The rows are grouped in 3 different ways at once. Each group adds its own fixed numbers to the row, and there is some noise. The rows also spread widely along 4 directions, which tell nothing about the answers.
Known rows, each followed by its group in each grouping:
[  3   8  -4 -22 -21   1  -5  -1   2   1 -15   4 -12   6  18  13]	Q358 Q56 Dubo
[ 10 -24 -10 -16 -10   0   0   1  13  19   2   6  -3  15  20   9]	Q506 Q397 zaliv
[  4 -21 -19 -20 -17   1 -23  27   8 -10  -5  13  -1  25   1   6]	Q83 Q180 fis
[ -3 -28  21 -18 -14 -11 -12  -9  -4   4  -5 -32  -5   4 -20  32]	Q480 Q640 bosu
[  9 -14   0  -8 -15  -3 -33  19  13 -11  -3  -4  10  25   3  12]	Q83 Q180 Rorad
[ -3  -5  18  -1 -24  -4 -26 -16 -21 -12 -11 -28  -2  15 -14  33]	Q480 Q537 Dubo
[  2 -53  -8 -15  -3 -13 -14  12  26  19   0   1  -8  13   4  12]	Q506 Q640 zaliv
[ 10 -55 -12 -21 -15 -22 -30  -4  30  -4  -2  -5  21  38  27  12]	Q322 Q537 bosu
[  4 -49   7 -14  -7 -25 -31  14  19   7  -2 -16  16  21   1  17]	Q322 Q56 Rorad
[ -4 -18  12 -22   4   5 -24   9   1  -5  -1 -13  -4  12 -24   5]	Q358 Q397 fis
[  6 -21  -2 -15 -21  -4 -16   2   7   3  -4  -1  -2  29  15  19]	Q322 Q631 zaliv
[-10 -32  15 -16 -11 -13 -38  15   6 -10   1 -16  13  25 -18  25]	Q480 Q631 Rorad
[  7 -37 -17 -32 -10 -13 -33   3  38  10  -2  12  12  24  17   3]	Q358 Q397 Dubo
[  0  -8  21  -9  -7   3  -7   6  -4  -1 -11 -19 -19   4 -20  11]	Q358 Q56 zaliv
[-14 -29  19  -7 -14 -10 -23   9   0  -8 -12 -25  -1  12 -33  18]	Q480 Q56 zaliv
[  3 -24  23   4 -11  -2 -50   0  -1 -22  -3 -38  14  25 -27  15]	Q83 Q537 Dubo
[-18  14  15  -3 -11  17 -33  17  10 -45 -12 -14   3  34  -7  13]	Q322 Q631 zaliv
[-19  29   2  -9 -18  19  10  33 -24 -15 -19  10 -26   5   1   8]	Q322 Q56 zaliv
[ -2  16  27   0 -18  10 -32 -10  -9 -22  -5 -37  -2  14  -7  34]	Q322 Q631 Dubo
[  7 -29   0 -13 -17  -4 -39  22   6   3  -1 -10   0   9 -23  19]	Q83 Q180 Dubo
[ -5  -5  25  -4 -11  -8 -12  -7 -16   3  -9 -26  -9   6 -17  31]	Q480 Q640 Rorad
[ -4  37  36  10  -8   7 -31 -25   7 -45 -12 -39  24  30  14  19]	Q322 Q397 Rorad
[ 15  -7 -10  -6 -20   3  -7  -9  18   1  -8  -3  -2  18  27  20]	Q506 Q180 zaliv
[-16  -9 -25 -23 -25  -1 -19  22  20 -23 -11  25   3  41  16   8]	Q480 Q631 zaliv
[ -6  -2   5 -12  -4  11 -26  24  13 -17 -11  -5 -12  15 -21  11]	Q358 Q180 zaliv

New rows, each followed by its group in each grouping:
[-25  26  -3 -13 -19   5 -34   0  19 -45 -17   1  22  31   7   7]	Q480 Q397 Dubo
[-14 -41 -13 -32 -15 -14 -34  27  13   5  -1   8  12  17 -17  14]	Q480 Q397 Dubo
[-13  -3   9 -16 -19  15 -33  47 -10 -19   0  -4  -6  14 -31   6]	Q83 Q631 Dubo
[ -9  14  19   0  -6   9 -41  11  18 -46  -6 -19  31  36   0  -4]	Q83 Q397 Rorad
[ -2  -9   5 -10 -21 -15 -38 -21  29 -26  -8 -13  27  47  24  23]	Q480 Q631 Rorad
[  1 -54  -5 -14 -17 -21 -27  -4   9   3  -8  -5   9  32  -5  22]	Q480 Q537 zaliv
[  4 -44  13  -5 -16 -26 -32 -29  23  -2 -13 -33  19  27  -4  24]	Q480 Q56 zaliv
[  0  26   4 -19  -8  13  -7 -10   2 -23 -15  -3  -3  20  12   4]	Q358 Q397 fis
[ -5  11 -13 -15 -24  -6 -20 -36  18 -30 -17  -3  23  42  31  16]	Q480 Q397 fis
[-20 -20 -26 -24 -24 -10 -32  29  15 -24 -15  26  10  33   7   6]	Q480 Q537 Dubo
[-23  14 -14 -17 -13  10  -8  32   7 -21 -15  25 -16  25  15   5]	Q322 Q640 zaliv
[ 22   1  -2  -6 -28   5   2  -5 -14  13  -8  -1 -15  16  11  21]	Q83 Q180 zaliv
[ -6   4  -7 -11 -22  12 -21  24  13 -28  -8   9   3  39   9  -5]	Q83 Q631 zaliv
[-21 -23 -23 -31 -19 -11 -26  27  14  -4 -10  21  -5  16   0  11]	Q480 Q640 Dubo
[ 15 -31  16  -9  -3  -7 -25 -22  -4  -3  -7 -22  -6  23  -7  21]	Q358 Q537 fis
[-10  -7   0 -17 -19   2 -21  27  26 -39 -11  -7  21  24   4  -9]	Q83 Q56 bosu
[ 12 -28  18 -18 -18   2 -20  16  -7  -1   3 -24   1  13 -17  13]	Q83 Q631 bosu
[ 29 -19  16 -10 -13 -12   2 -19 -25  29  -4 -13 -17   9  14  28]	Q358 Q537 Rorad
[ -4   8  12  -8  -7   1 -21  11   2 -15  -6  -9  10  22  11  10]	Q322 Q397 Rorad
[ -4 -20  -8 -26   1  -3 -30   5  30 -19 -10   4  12  30   1  -2]	Q358 Q397 fis
[-16 -23 -23 -30 -12 -13 -29   8  24 -21  -7  16  19  35   8   3]	Q480 Q397 fis
[ -9 -12 -19 -28 -24  -4  -8  10  -8  -6  -7  14  -7  24   4  17]	Q480 Q631 fis
[  7 -28  37   0 -15 -21 -19 -24 -12  14  -8 -45   8   6 -15  36]	Q480 Q56 Rorad
[ -4 -10   1 -15  -9   0 -12  15  15 -11 -16   3  -8  16   3   4]	Q358 Q56 zaliv
[  3   3   9  -2 -15   4 -27  18   5 -20  -7  -7   6  23  -1  12]	Q83 Q180 Rorad
[ 20 -30   2 -16  -4  -8 -18 -12   3  12  -3 -15 -10   9  -9  29]	Q358 Q180 fis
[ -1  -8  11 -10  -6  -7 -27   6   9  -7  -2 -13  19  22  11  12]	Q322 Q397 Rorad
[  1 -24  -9 -24 -26 -10 -15  11   8  -5  -7  -1   1  13   3  24]	Q480 Q180 bosu
[  6 -41  13 -19 -20 -20 -19  -3 -11  22   2 -20   0  16  -7  35]	Q480 Q631 Rorad
[  8 -31   6 -20 -11   0 -19   9  20  -8   5 -22  10  16   8  15]	Q506 Q631 bosu
[ 12   7   9 -11  -9   8 -11 -10  -5 -11  -9 -16 -17  10  -3  26]	Q358 Q180 fis
[ 28 -21   4 -15 -17  -8 -19 -17   4  26  -3 -17 -13   1   2  34]	Q358 Q180 Dubo
[ -5  -2   7 -22  -5   9 -20  22   3  -4  -7  -1  -8   5 -14   8]	Q358 Q397 Dubo
[ 30 -61   0 -22 -26 -32 -15 -35  14  31   0 -28   9  10   6  42]	Q480 Q180 bosu
[-19  25  24   0 -14  14  -6   1 -21 -24 -20 -19 -25  10 -25  22]	Q480 Q640 zaliv
[-14 -17  41   0   5   9 -38  18 -12 -11  -1 -47  -2   8 -53  17]	Q322 Q397 zaliv
[ 30 -25  13   0 -21  -9 -18 -27  -1  15  -3 -31  -1  18  -2  28]	Q83 Q180 zaliv
[ 11   9   2  -8 -29   6 -28 -11   9 -20  -5 -11   9  32  16  17]	Q83 Q631 Dubo
[ -4 -18  -5 -22  -2   8 -13  22   4  -5   1   2   0  11  -4   5]	Q506 Q397 fis
[ 12 -34  15   2  -4 -11 -28  -8  13  -5   1 -29  17  27  10  19]	Q506 Q537 Rorad
[  5 -28  -3  -9  -5  -4 -12  -2  22   7  -1  -8  -7  15  11  13]	Q506 Q640 zaliv
[-14  12  11  -6 -15  18 -20  19  -7 -24  -7 -11 -10  25  -7  17]	Q322 Q631 zaliv
[ -2   4  13  -7  -9   3 -28  18   6 -22  -5  -6  21  28   3  -1]	Q83 Q397 Rorad
[-15 -29   3 -15   7  -5 -29  34  30 -11   1  -3   7  16  -2   3]	Q506 Q640 Rorad
[  3  12  16  -4  -6   7 -18 -21  14 -19 -13 -18   1  25   7   9]	Q358 Q397 zaliv
[ 12   3 -19 -19 -23  -1  -6 -25  45 -18  -5   2  28  33  62   2]	Q506 Q397 bosu
[ -6 -49  33  -2  -3 -18 -42  11 -14  -4   0 -38  10  13 -44  28]	Q480 Q537 Rorad
[  1 -11  -6 -22 -26  -9 -13 -10  -7  13  -6   1   3   7   4  22]	Q480 Q397 Dubo
[ -2  -3  26  -3 -10   5 -33 -11  -4 -30  -4 -36   2  28 -12  27]	Q322 Q631 fis
[  7   1  18   6 -18   7 -20  -4 -13 -22 -12 -18  -2  33  -6   7]	Q83 Q537 zaliv
[-20 -32   7 -11  -1   5 -16  45  10  -7  -3  -7  -6   5 -24   0]	Q506 Q56 zaliv
[  0 -21  16   1 -12  -5 -25  -2  -6  -8  -8 -21  -2  26  -3  16]	Q322 Q537 zaliv
